All rows are made from the same 11 directions, up to rounding. Whole rows:
In the rows, 128 means zero.
[[105 174 150 146 115 157  67  90 149 124 141 112 106 142 157 127 141 106]
 [103 167 170 170 120  88 121 191 134 121 179 141 115 160 166 168 139  87]
 [101  82 160 134 122 153  75 143  88 101 118 143 115 135 103 126 165 204]
 [128  98 150  99 126 128 141 165 134  94 131 106 147 199 134 125 122 200]
 [126 130 135 136 137 159 136 122 115 100 158 107 147 102 118 155  90 148]
 [109 114 106 110 169 147 135 113 126 125 124 158 132 117 132 113 135 145]
 [138  78  79 101 129 115 179 149 122 153 116 162 117 176 129 118 130 141]
 [137 118 167 163 164 125  68 139 112 133 142 150 112 136 102 149 131 112]
 [137 134 160 125 150 146  34 107 112 131 108 117 120 153 104  78 190 168]
 [119 127 143 129 105 114  80  92 194  89  90 137 110 182 171 122 131 149]
 [ 72  76 141 113  59 169 131 140 120 139 105 130  80 176 136 146 128 147]
 [ 76 187 163 142 156 161 117 108 151  78 163 111 153  69 162 152 101 118]
 [103  87  63 104 160 162 167 130 136 167 103 190  83 197 135 106 121  94]
 [124  96 127  81 144 128 148 124 119 157 106 128 140 121 115 106 140 147]]

Rows cut short, each followed by the rest of it:
[ 98 106  46 168 139 202 142 144 105 113 136 194  66 194 123 128]
[113 114]
[139 102  65 139 119 170 171 142  95 132 128 140 109 144  98 125]
[104 128]
[119  95 196 100 160 119 122 145 115 164 109 116 143  94  89 140]
[117 113]
[125 145 101 115  88 153 173 115 129 127 162  93 135 136 154 145]
[101 132]
[162 132 121 153  96  46 181 207 123  59 145 126 172 127 139 141]
[136 189]
[119 114 133 151 140 115 128 132 110 111 172 160 134  91 138 176]
[120 143]
[109 124  87  94  77 173 179 105 114 149 114  96 125 106 128 111]
[122 134]
[ 69  94 205 100 143 131 145 131 155 129 110 128 138  81 132 180]
[ 75 105]
[132 101 140 126 165 158  99  94 101  99 132 129 154  62  94 138]
[116 183]
[ 94 138 109 121  79 169 182 174  78 132 161  96 126 131 127 129]
[138 146]
[167 133 123 152 143 118 146 133 119 134 123 119 141  82  86 141]
[89 87]
[153 129 175 149  83 104  80 107 103 142 134  95 133  65 103 155]
[143 133]
[ 96 154 158 101 136 128 115 123 129 141 119 111 143  96 140 101]
[166 130]
[102  84 181 123  80 127 102 157 116 161 122 125  89 184 126 156]
[141 128]
[131 101 166  89  77 115 167 167 112 180 116  76 130 150 108 136]
[121 116]
[131 149 144 121 170 157 133 125 128 105 176  99 159 134 133 145]
[ 92 144]
[102 151 158  99  86 142 102 117 136 118  69  78 137 108 123  68]
[175 161]
[164  76 139 133 122 115  87  78 107 152 142 142 123  94 107 171]
[120 150]
[165 130  74 138 174 163  96  90 107 109 125 143 133 126  98  86]
[143 165]
[ 82 146 132  85 171 110 138 148 133 151 152 156 137 157 179  98]
[188 139]
[ 77 100 158  87 109 134 167 132 149 152 126 124 122 137 158 161]
[101 113]
[105  91  94 120 174 142 172 148 105 126 152 179 130 121 128 146]
[114 142]
[164 141 137 132 120 137 163 118 148 142 181  80 139 156 136 187]
[42 81]
[108 114 162 105 169 136  97 106 134  77 130 129 166  96 136 126]
[136 208]
[147 127 117 165 147 141 109  92 110 135 140 146 122  58  98 159]
[99 92]
[147 133  90 156 153 106 119 161 129 138  84 176  99 165 105  80]
[161  89]
[148 128 114 111 134 114 127  68 162 135 147 129 140 122 163 149]
[106 127]
[ 68 109 172 153 133 159 161 224 118 104 134 140 103 177 113 168]
[83 99]
[123 127 129 170 125 113 104 155  96 156 179 170  92 150 137 165]
[152  96]
[123 143 140 109 138 127 127 130 117 161 155 115 133 135 139 124]
[147 117]
[125  87 135 121 112 120 134 119 136 167 111 148 101 138 125 157]
[107  93]
[135 167 138 175 121  89 122 160 123  77 166 132 148  98 145 151]
[139 142]
[159 169  89 177  86 125 116 135 151 113 105 122  95 179 129 105]
[127  85]
[115 144 166 143 136 107 153 191 107 131 151 119 142 105 115 149]
[123 100]
[117  81 118  91 179 115 177 162 133  90 141 158 161 159 143 134]
[113 198]
[155 155  80 154 132 140 175 124 132 118 154 122 135 114 126 147]
[75 88]
[ 89  83 129 119 159 143 152 171 125 115 143 171 114 187 141 151]
[112 149]
[132 133 140 151  63  90 163 220 106  86  89 101 139 127 100 104]
[154 160]
[109  89 147  67 153 126 157 105 173 146  71 128 141 126 131 117]
[ 97 120]
[125  94 133 119 106 144 135 122 125 135 108 122 117 131 111 140]
[108 134]
[103 152 212 121 188 112  94 121 172 108 148 120 157 112 154 160]
[ 99 110]
[ 88 170 120  90 106 119 163 114 127 187 129 115 131  76 162 103]
[171  81]
[110 107 122 121 108 105  97 146 120 151 107 167  92 186 146  97]
[202 148]
[111 133 149 111 118 154 130 122 125 121 152  95 140 133 139 140]
[117 151]
[ 93 125 143  92  96 187 109 100 113 168 118  91 106 144 126 107]
[148 131]
[146 145 166  94  63  93 176 152 130  99 103  37 191  72 117 114]
[124 179]
[124 178 150 113 121 135  91  62 177 154  76  93 125  91 136  92]
[131  67]
[ 64  81 171 126 126 210  97 152  75  98 149 124 112 140 103 153]
[127 200]
[109 114 126 157 118 139 115 133 119 147 122 162  88 128 120 150]
[124  85]
[103 123 154 146  37 105 132 181  75 134  96 109 117  66  98 119]
[187 146]
[150 106 130 134 158  19 131 194 144 110 106 194 139 167 145 107]
[186 156]
[129  88 121 121 158 176 101 111 103 110 145 138 125 155 109 133]
[119 187]
[149  79 118  99 107  82 131 118  95 141  87 141 150  59 101 101]
[183 193]
[146 160 149 131 148 153 112 112 118 117 175  83 156 116 123 141]
[106 138]
[ 84  88 140 110 155 126 121 123 168  99  94 178 117 155 156 132]
[121 152]
[121 133 145 134 137 130  98 166 104  92 142 125 138 160 125 106]
[171 192]
[164 146 156 125 212 146  29  55 132 152 128 126 137 108 100  99]
[145 118]
[164 113  98 131 137 125 139  97 123 128 160 134 139 118 129 155]
[100 141]
[110 149 191 122 176  70 127 139 210 104  93 142 150 123 159 140]
[94 77]
[ 55 193 145 115 161 193 117 124 176  44 119 102 148 150 173  86]
[123 160]
[130 134 174 141  82 119 123 148 113 165 127  92 115 110 106 154]
[119  81]
[117 138 153 119 144 136 100 132 145 109  65 116 133 122 104  77]
[146 135]
[102  99 139  94 129 116 164 149 140  89  92 129 158 108 131 115]
[126 184]
[132 153 142 136 146 136 119 125 157 110 100 112 134 127 118 112]
[105 100]
[148 135 154 115 148 109 113 104 156 152 147 116 135 147 145 147]
[109 101]
[145 129 170 131 156 153  81 111  82 125 174  94 156  84  94 146]
[131 169]
[140 162 111 145 150 136 127 143 126 113 131 124 134 136 119 102]
[133 118]
[123 132 137 118 125 130 126 134 136 109 118 114 138 140 132 114]
[134 153]
[121 105 117  99 138 162 156  87 122 141 163 118 142 102 137 164]
[ 86 140]
[154 124 126 156 122 109 103 121 118 134  99 140 119  91  95 122]
[137 109]
